The first 7 rows are patterns. Each new row is the sum of 2 different patterns, raised or lowered, with some noise. Before adding, each is slid sideways (what falls off one end comes back at the other) and multiplied by a number that may be negative. Names go in the order of the patterns.
In the rows, zero is written as 128.
Known rows, each followed by the names of its patterns:
[134 143 135 133  93 130 151 118 144  87 106 115 123 128 114 141  93 108
 153 117 112  84 127 170 121 105 163 158 116 134]
N
[121 132 153  78  92 130 142 111 153 144 138 115 118 117 122 136 164 118
 137 138 135 149 117 141 119 144 112 138 122 161]
D
[173 131 153 135 161 160 109 136 137 148 111 125 107 124 127 143 117 116
 127 137 122 114 168 109 121 146 134  99  81 133]
K
[126 118 139 135  93 155 130 124 121  88 109 152 133 139 101 109 128 131
 152 138 147 128 121 106 136 136 147 145 152  91]
M
[130 129  85 115 146 101 119 160 122 126  99 114 173 109 149 144 109  90
 105  82 160 145  98 102 118 135 113  90 110 116]
V
[170 137 125 134 150 117 104 133 158 114 105 137 127 136 121 141 147 132
  81 132 110 130 144 165  98 120 139 117 123 122]
B
[154 124 152 165 104 156 105 139 102 127 156 114 118 126 124 104  88 110
 165 154 118 156 114 135  98 161 158 135 123 114]
T

New rows. What belongs after each?
[143 143 151 209 199 142 135 175 138 159 156 183 168 166 151 156 130 180
 162 164 130 139 163 154 172 123 191 151 162 125]
D M
[ 94  78 156 122 115 102 127 126 122 141 127  86 130 134 144 107  91 131
  99 106 100 108 105 133 141 106  75 135  93  93]
N K
[ 72 146 124  85 107  72 133  51  92 119  88 122 111  71  72  56 105 139
 115  85  96  76  83  71 126 137  93  84  68  99]
M T
[135 154 205 167 146 119 159 185 181 189 164 199 194 149 148 166 183 144
 148 149 172 159 161 160 165 157 171 153 153 193]
K B
[125 135 159 143 161 136 117 113 171 106 146 153 124 136 130 172 135  90
 117 123 150 104  86 165 147 123 119 147 146 146]
K B
[130  95  95  85  80 138  84 124  99 110  76  99  51 128 110  67 140 134
 108  85 102  74  85  98 117  94 111 120  85  67]
D V
[116 141 144 149  77  75 128 173 135 147 148 140 150 131 132 130 123 116
 157 109 113 156 167 115 126 137 153 132 123 149]
N K
[129 160 123 139 104 146 125 104 173 188 132 133 147 107 102 142 149 138
 150 143 131  85 139 129 124 118 125 156 122 127]
D B
[ 89  89  61  94  92  77 107  88 106 103  76  83  77  90 128  90 119  89
 102 115 115  96 112 107  69  62 100  96  84 114]
K B
[151 152 124 131 151 160 174 145 163 123 135 159 177 150 136 151 182 177
 125 180 182 156 190 177 152 161 155 155 174 175]
N M
[150 134 123 168 178 159 127 152 170 143 165 155 120 183 133 162 114 138
 170 140 154 153 155 129 113 122 181 173 150 180]
M T
[185 158 190 181 167 197 127 177 152 190 185 123 160 175 135 123 138 143
 187 172 148 180 173 166 122 194 173 195 171 159]
N T
[177 103 128 179  79  94 112 135 147 142 163 154 105  93 103  91 162 180
  99 121 134 143 140  92 131 114 148 117 110 117]
D V
[ 80 127  98 145 126 106 112 156 133 100 117 105 161 152 142 110 123 153
 103 158 168 104 139 128 162 157  81 149 161  87]
N V
[126 140 120 103 144 134 144  98 113 115 125 140 141 132 118 122 118 128
 123 160 125 135 114 128 104 106 133 129 145 141]
K M
[101 134  77  76 104 117 129 125  54  81  81 120 114  91 104  57  78  96
  93  96  93  92 116  77  70  98 149  94 112  92]
N M
[116 147 144 150 133 118 143 152 161 142 114 142 116 108  94 143 139 155
 100 122 138 152 127 109 171 126 163 154 158 129]
N B
[171 145 133 131 137 195 147 121 141 181 135 154 164 150 137 154 159 152
 167 156 152 125 160 183 151 158 180 192 158 108]
N K
[132 174 120 111 154 165 180 191 169 172 166 135 122 157 194 180 125 174
 165 172 170 158 188 153 127 147 149 154 205 186]
D B
[146 150 169 142 146 101 165 134 126 183 156 156 217 115 124 139 175 200
 141 145 220 198 155 157 159 207 172 140 145 163]
N V
[147 153 148 134 162 127 108 173 136 137 154 178 134 118 183 194 147 117
 167 164 159  89 100 172 117 154 125 189 121 138]
K T
[154 127 127  98 108 142 109 138 150 107 104 115 101 151 125 113 103 125
 118 119  99 130 111 126 136  72  97 133 113 109]
D V
[126  78  85 127 105 100 123  94 104 152 115  76  94 100 174 132 137 122
 132 143  90 146 135 102 112 123 138 110  77 128]
N K
[177 145 104 145 115 113  72 148 161 113  96 109 138 116 131 156 107 144
  64 128  79 115 150 127  86 108 119  86  76  95]
B T
[114 121  66 112  89  99  78  52  79 155  95 120  77  69  57 126 118  90
 116 100  98  40  90 103 100  83 121  97  89  59]
M B
[136 114 123 145 166 127 106 108 139 130 118 137 131 144  82 143 103 147
 135 166  79 132 138 101 170 158 164 127 143 117]
D B
[167 125 136 170 141 151  99 142 190 117 161 173 151 108 101 102 162 157
 101 104 146 146 124 100 136 135 158 147 105 125]
K V
[134 157 132 111 125 155  89 122 145  87 105  96 110 136  93 110 105 150
 137 115 125 148  96 136 171 128 124 113 134 137]
K V
[136 136 135 150 109 134 161 135 113 133 144 158 160 138 166 135 148 103
 162 172 140 146 109 145 132 153 163 118 165 108]
N T
[ 93  94 151 124 100 130 132  90  97 116 106 106 121 161 134  77  88 109
 131  84  93 125 116 101  85 127 159 130 136 116]
K B
[110 121 105  92 111 114 118 123  95  76 103  94 126 115 134  98  93  85
 120 110 113 151 115  65 117 100  97  79  77 164]
K M
[105 114 100 147  90  97 141 116  97  65 117 167 102  84 150 141 109 119
 127 138 125  96  86 108 136 114 148  64  93 111]
N B
[ 98 120  88  25  83  73 102 112  86  63 111  81  82 125  88 130  76  83
 149  98 111  96  85  85  66  36 138 116  76  67]
V B
[137 178 113  75 148  95 103 135 190 151 162  98 123 141 128 136 138 127
 140 145 133 127 116 172 151 109 111 135  79 129]
V B
[201 123 183 153 184 169 123 177 159 168 150 185 192 193 116 134 182  97
 146 152 194 115 143 160 167 160 125 152 128 126]
D T
[138 129 165 151 159 124 162 179 148 110 134 120 145 162 187 113 147 143
 128 156 137 183 136 146 177 169 127 143 170 173]
N B
[140 119 110 142 111 152 148 114 138 120 129 111 106 154 113 104 156 147
 107  87 124 140 137 113 157 122 139 108 146 128]
D T
[166 137 160 125 171 149 186 162 181  94 160 144 143 206 160 177 146 167
 128 108 131 187 170 175 139 132 124 167 169 155]
D M
[153  93 134 114  79  59 136 141 102 122 108 136  96 120 130  84 136 113
 109  93 115 135 111  93 115  97  99  65 100 134]
D T
[144 170 130 161 119 123 143 157 161 198 116 139 166 162 165 129 161 156
 165 134 149 136 193 142 135 178 105  94 148 155]
D V
[143 144 139 190 158 151 175 128 132 125 123 183 155 128 134 142 143 122
 119 159 156 147 165 117 146 146 151 160 173 144]
V T
[ 82 102  80 103 118  88  79 118 123 111  96 108 114 107 113  71 106 109
 102 100  77  81 109  92 101 104  80  57  87 122]
N D
[132 186 142 131 142 112 148 159 151 154 150 168  86 161 141 122 150 114
 197 135  92 133 115  84 129 149 138 103 103 126]
N M
[172  88 164 125 108  84 114 114 133 139 140 105  69 116 130 141 114 152
 145 113  77 142 152 132 141 138  96 111  97 130]
M B
[152 171 144 179 162 182 163 125 172 179 157 172 155 176 166 134 143 160
 149 152 146 195 133 132 135 165 191 139 151 162]
N T
[171 170 159 139 142 134 151 145 196 150 165 127 151 116 122 158 149 178
 170 148 167 135 114 177 161 175 108 128 131 146]
K M
[125  72 115 146 134 103 178 158 112 115 140 151 132 119  95 138 108 132
 147  66  95 139 163 119  68 134  66  97 117  83]
N K
[147 166 160 152 121 110 139 213 158 178 150 170 203 120 158 162 174 173
 168 122 147 145 186 160 146 153 142 144 130 181]
K M
[141 135 107 132 120 129 132 138 142 137 107  85 138 109 122 116 158 126
 101  95 124 119 103 108  91 109 132 101 125 125]
K T
[116 113 117 124 117  97 147 123 139  80 143 109 110 144 158 100 120 146
 137 130  97 143 137 105 136 137 132  85 111 144]
B T
[177 169 166 118 151 170 154 164 163 133 158 153 150 166 177 140 135 179
 143 161 144 169 192 139 163 162 127 162 146 132]
M V
[ 99 111 111  63 102 139 107 106  78 115 163 117 105 138 110 100  79 119
 130 113 116  87 122 103 136 135  76 161  74 111]
K T
[125  94 107  75 108 125 116  89  94  98  83 112 127  80 115  88  90  65
 111 117  77  67  96 116  74  53 100 145 115  93]
N T
[182 159 202 164 156 140 178 196 177 161 153 168 155 170 187 150 192 144
 166 137 155 170 171 157 167 155 144 154 138 185]
M T
[156  94  87 126  99 117  93 119 139 109 134 102 151 141  80 121 124 150
  97  77  99 121  85  96 109  96 103 104  99  96]
N K
[116 127 147 167 130 126 133 100 138  97 140 166 138 133 120 160 130 177
 154 119 132 157 177 137  99 145 164  80 131 150]
N K
[123 135 146 122 111  86  95 152 137  96 121 141 129  99 115 135 116 131
 125 109 113 127 111 158 146 139 128 102  95 179]
V B
[169 158 162 119 141 179 145 150 154 122 120 130 125 159 151 127 135 136
 143 157 111 130 147 150 132  94 139 181 130 153]
K V
[108  94 156 165 116  97 137  91 127 121 135 129 128 131 105 106 137 100
 116 120 123 128  87 129 117 114  96 129  89 122]
N D
[164 145 145 134 144 145 110 157 140 151 117 128 138 117 131 145 129 146
 143 128 128 119 172 131 129 144 123 110  95 137]
K M
[ 82 121 151  70 102 125  97 115 123 155 127  86  65  99  90  90 105 161
  78  97 109 112 109 119 155 120  98 125 141 102]
K B
[128 136 175 146 156 155 121 180 130 129 137 142 131 131 130 153 141  89
 124 109 145 162 154 167 158 118 106 173 169 146]
V T
